The groups are shells around one centre, one inside the other: the same stretched ball of 8 dimensions in 8 sizes.
In the rows, 128 means zero.
Known rows, each followed by its group:
[117 149 130  95 112 133  90  94 154 149 103 105 164 156 165] -> bar
[ 77 111 116 209 112 146  83 169  76 115 119 138 129 156 164] -> Datab
[124 134 138  62 159 146  53  93 161 112 156 137 148 144 180] -> vopup
[103 147 128 198 100 140 108 157 114 138  89  82 143 155 144] -> Tuf
[168 172 122 103 148 138  94 144  62  82 139 118  73  78 159] -> lafuf
[138 171 122 148 137 123  85 143  70  94 167 114  88 111 168] -> nete
[184 189 139  52 121 147 119 120 158 136 101  80 137 106 133] -> Datab
[106 139 111 100 129 122  71 103 100 115 161 149 128 147 176] -> bar
[182 186 112 133 130 141 112 189  29  70 155 125  49  66 141] -> vopup
[177 195 118 153 122 141 119 192  56  83 140  96  66  84 130] -> gis
[143 157 122  94 129 130 118 124  92 134 116 100 116 106 132] -> Datab
[182 209 103 116  88 126 146 173  63 116 132  96  84  94 112] -> Tuf
[140 160 127 109 112 133 113 120 108 140  97  98 131 117 150] -> gis
[ 95 127 118 114 132 121  72  91  96 126 130 137 134 144 185] -> bar
[154 181 112  40 101 123  84  98 130 124 171 152 135 136 176] -> Datab
[129 162 113 171 109 126 113 163  54 115 136 111  96 114 146] -> vodub
[ 67 126 105 202  97 120  85 142  73 128 134 134 134 173 169] -> nete
[143 152 131  28 147 138  70  81 156 120 151 135 145 133 172] -> lafuf
[148 171 104  79 106 117 113 120  73 127 147 132 108 110 148] -> lafuf
[ 90 122 127 137 127 138  57 109 126 119 129 141 149 163 195] -> bar
[165 181 113  43  89 129 129 116 122 153 125 119 139 118 130] -> Datab
[112 139 112  90  95 128  95 104 113 148 121 146 152 147 169] -> lafuf
[131 158 109  69 114 118  80  95  95 120 159 155 123 130 182] -> gis
[142 168 119 137  87 142 136 163 110 146  96  91 135 130 117] -> vopup
[157 177 118  49 139 117  93  91 104 114 152 116 108 107 160] -> Datab
[169 183 119 100 129 132 117 140  76 106 121  96  88  89 138] -> gis
[172 190 114 138 108 140 123 189  66  98 149 110  82  96 126] -> gis
[147 177 121 117 121 123 100 132  87 115 153 111 104 112 158] -> gis
[141 164 125 212 131 144 113 199  43  87 117  86  71  94 136] -> lafuf
[173 183 104 102 102 139 123 166  61 100 123 125  85  93 133] -> Tuf
[109 120 119 135 140 137  64 136  59  96 158 168 103 115 191] -> nete
[ 99 126 140 133 129 153  69 124 169 132 124 116 170 171 167] -> nete
[170 179 112  49 132 126  88 112  82  95 162 144  91  94 170] -> Tuf
[105 145 126 190 136 130  90 146  80 109 123  92 109 133 157] -> vopup
[ 84 123 115 155 126 127  53 116  85 104 148 157 126 155 204] -> Tuf
[174 182 134   4 119 131 113  77 169 158 119  97 155 117 143] -> nete
[ 88 134 133 159 124 125  73 103 126 137 116 104 151 161 185] -> Datab
[112 160  99 177  93 124 109 169  61 114 150 125 107 144 140] -> nete
[172 175 113 162 107 159 134 219  46  90 112 110  72  82 112] -> nete
[127 167 118 141  95 121 108 124  92 137 109 103 126 132 163] -> lafuf
[153 182 106 123 107 129 117 150  72 106 120 105  94 113 136] -> lafuf
[ 99 132 103  69 105 107  80  70  89 146 146 167 143 145 190] -> nete
[187 197 122 102 100 140 140 165  91 125 115  91 101  88 120] -> vodub
[129 160 123 218 124 152 110 209  73  91 124  87  92 124 124] -> vopup
[119 141 108 151 114 143  83 164  67  93 145 154 104 130 167] -> vodub
[ 78 122 104 196 101 131  76 157  59 109 147 160 120 158 179] -> vopup
[123 165 123 174 117 134  98 156 100 111 127  92 116 140 148] -> gis
[135 161 139 125 129 139  97 116 135 130  90  76 136 130 157] -> Tuf
[120 148 129  69 128 114  84  70 125 151 146 124 148 132 179] -> vopup
[129 162 133  91 101 135 102 109 169 159 125 101 172 159 149] -> Datab
[132 166 103 159  98 126 126 163  51 118 114 107  97 117 131] -> vopup
[178 197 124 151 109 154 123 198  97  94 122  85  92 106 120] -> bar
[148 156 126 158 142 155  98 185  73  82 131 110  85 100 139] -> gis
[159 202 100 144  83 118 126 169  60 110 154 111  89 116 136] -> vopup
[146 150 121 131 136 154  93 165  77  88 121 126  94 103 151] -> vodub
[151 161 143 120 159 150  78 132 122  92 116  90 108 108 165] -> Datab
[160 162 124 145 143 158 100 189  71  76 138 115  79  93 136] -> bar
[119 152 130 141 121 125  99 121 100 137 122 100 129 127 162] -> bar
[165 178 113 109 105 138 131 158  75 120 113 106  99  97 125] -> gis
[114 145 110 208 102 145 110 191  52 104 103 113  99 127 142] -> lafuf
[201 191 125  80 117 155 126 176  90 102 135 115  90  74 125] -> nete
[149 181 108 135  82 121 142 150  63 141 101  95 107 107 129] -> vopup
[118 140 114 159 123 137  83 156  54  96 141 145  96 117 174] -> vodub
[116 151 114 163 106 147  90 165 106 105 126 123 126 154 152] -> vodub
[119 147 124 113 114 140  98 129 134 137 126 113 149 150 144] -> vodub
[120 149 123 182 110 154 104 174 105 111  88  94 124 142 139] -> lafuf
[146 170 130  90 139 138  71 126 139 101 178 124 125 136 166] -> nete
[ 98 134 129 145 132 129  74 111 112 125 127 115 137 148 179] -> gis
[123 155 117  99  92 132  95 118 128 142 133 136 152 152 164] -> vodub
[143 169 131 128 138 132  93 139 102 109 152 101 108 115 154] -> bar
[138 166 120 191 110 148  99 198  71  92 148 120  94 120 149] -> Tuf
[137 149 111 113 129 138  81 145  63  88 152 156  93 108 171] -> vodub
[171 197 121 138 121 139 127 170  92 101 114  68  90 104 116] -> Tuf
[133 172 115 186  94 129 114 172  60 115 126 106 100 119 151] -> bar
[126 152 121  83 103 122 101 103 113 154 144 134 147 132 164] -> Tuf
[160 175 115  93 106 137  97 147  90 107 158 145 107 110 162] -> lafuf
[150 171 138 188 128 153 112 187  97 102 105  70 101 110 132] -> bar
[ 97 135 122 169 130 128  88 125  87 120 107 101 122 140 164] -> Tuf
[155 196 118 180 112 139 116 186  87  90 123  74  88 122 127] -> Datab
[179 183 131  82 123 144 110 141 110 114 129 106 108  93 146] -> vodub

New rows. What belongs after each?
[152 167 108 115 114 136 100 164  62  96 165 148  90 105 151] -> vodub
[138 156 122  76 128 145  78 121 143 111 148 134 138 144 158] -> bar
[167 186 114 139  95 140 140 181  72 120 114  95  97  98 116] -> gis
[138 172  99 124 104 136  91 161  87  89 160 145 104 141 150] -> nete
[144 153 130 100 142 154  78 143 128  97 147 127 121 126 157] -> vodub
[131 165 119  99 113 125 105 105 121 136 106  97 136 137 151] -> bar
[161 189 116  69  93 127 116 116 129 139 128 109 136 129 145] -> vodub
[134 151 128 139 135 162  75 170 130  86 146 125 121 142 152] -> nete
[187 193 114  87 117 132 134 154  63 110 127 102  80  74 124] -> bar
[183 197 118 129 113 130 136 165  49 107 113  86  71  70 131] -> lafuf
[166 178 115 177 108 146 138 199  35  98  87  87  69  78 123] -> vopup
[115 142 142 134 145 147  65 130 151 112 151 113 144 152 171] -> nete
[173 183 128  52 121 132 118 110 127 136 118  94 125 103 137] -> gis
[153 191 115 182 104 132 123 179  63 101 111  79  84 109 135] -> bar
[124 150 133 164 133 141  83 143  98 107 117 103 115 124 171] -> bar
[171 186 111  89  99 142 122 163 101 115 144 121 110 113 124] -> lafuf
[130 136 124 151 132 155  97 175  76 101 130 130 104 111 144] -> Tuf
[ 92 132 119 188 106 139  85 145  92 119  97 118 132 154 173] -> Tuf
[145 170 119 148 130 138  99 156  80  91 119  98  91 113 148] -> gis
[129 153 131 109 110 138  92 119 132 138 121 118 147 138 167] -> bar
[ 95 121 124 194 137 146  75 154  72  96 106 121 109 134 174] -> Tuf
[160 181 122  41 113 121 107  94 129 143 146 116 135 119 152] -> vodub
[131 174 121 171  94 127 127 154  94 138 101  75 123 131 133] -> bar
[185 182 130  95 127 155 125 165 104 109 109  90 100  85 121] -> vodub
[177 189 131 116 119 139 136 152  95 124  92  65 101  86 122] -> vodub
[101 121 147 144 150 154  69 125 153 124 113 102 155 153 166] -> Datab
[146 168 109 168 101 149 118 199  65  97 127 119  93 116 127] -> bar
[163 175 110  62  94 123 121 122  80 139 140 139 115  99 150] -> Datab
[157 184 130 140 112 141 129 158 117 127  95  61 118 117 118] -> vodub
[ 78 138 108 200 101 120  83 136  78 120 123 120 128 168 174] -> Datab
[157 178 114  72 109 133 103 118 118 118 120 116 122 125 151] -> bar
[163 180 132  69 117 143 105 122 157 132 128  98 142 129 141] -> bar
[126 153 118  55 111 119  97  70 129 152 104 118 152 138 167] -> Datab
[173 187 127 149 109 145 135 180  79 114  99  78  93  89 123] -> gis
[171 192 100  64 116 118  99 130  65  94 181 146  82  99 156] -> nete
[177 178 126  75 134 154 115 154 125 105 124  98 110 105 116] -> nete
[146 160 113  42 136 124  74  90 100 106 162 154 113 115 181] -> lafuf
[124 141 128 126 127 149  92 132 120 119  91 106 133 134 155] -> bar
[152 183 110 187 102 133 120 194  39  94 136 105  74 101 138] -> vodub
[140 175 103 126  93 118 121 146  66 127 142 120 106 120 140] -> bar
[128 164 113 218 110 146 103 204  55  82 122 105  84 125 143] -> bar
[180 195 122 105 128 129 123 149  73 105 131  87  80  80 132] -> vodub
[160 170 131 193 118 151 138 201  54 110  84  69  82  79 119] -> Datab
[ 97 128 103 113 118 121  71 112  72 114 159 170 122 143 184] -> lafuf
[146 177 119 201 111 138 122 195  53  99 118  85  82 104 131] -> gis
[168 189 106  93  94 140 114 166 100 107 158 133 109 121 132] -> vopup
[125 145 128  75 125 130  93  96 132 146 133 121 149 134 159] -> gis
[178 178 118  72 126 153  90 160 103  84 166 147  97 103 151] -> nete
[185 196 118 121 108 141 116 181  69  95 157 120  80  85 142] -> Datab
[123 140 120 122 137 144  64 139  96  89 157 152 112 131 179] -> gis
[168 183 136 128 119 148 127 170 117 125 125  77 115 105 117] -> Tuf
[148 166 134  64 129 134  88  97 149 132 134 109 143 129 164] -> gis
[109 141 114 138 121 142  72 140 113 101 140 138 129 157 167] -> vodub
[182 186 124  95 127 136 125 149  72 110 121  95  84  73 133] -> gis
[141 164 114  99 125 137  88 140 105 102 163 136 114 130 152] -> gis
[133 160 144 156 128 141 104 135 127 133  91  66 133 125 151] -> Datab
[131 163  98 135  94 123  99 151  46 105 153 154  95 119 167] -> lafuf
[121 163 123 167 110 126 102 134  92 125 103  89 119 133 161] -> lafuf
[152 177 126 169 126 136 112 163  70 100 104  77  86  99 144] -> bar
[111 149 110 119  90 127  84 123 106 131 146 153 143 155 178] -> bar
[136 178 103 123  94 131  99 157 105 109 170 135 120 151 143] -> nete
[118 160 111 176 100 141 100 168  95 106 115 109 118 151 146] -> bar
[155 172 115 152 132 134 113 171  42  89 132 104  69  86 139] -> bar
[157 179 130  71 121 137 100 118 151 130 145 102 140 132 144] -> bar
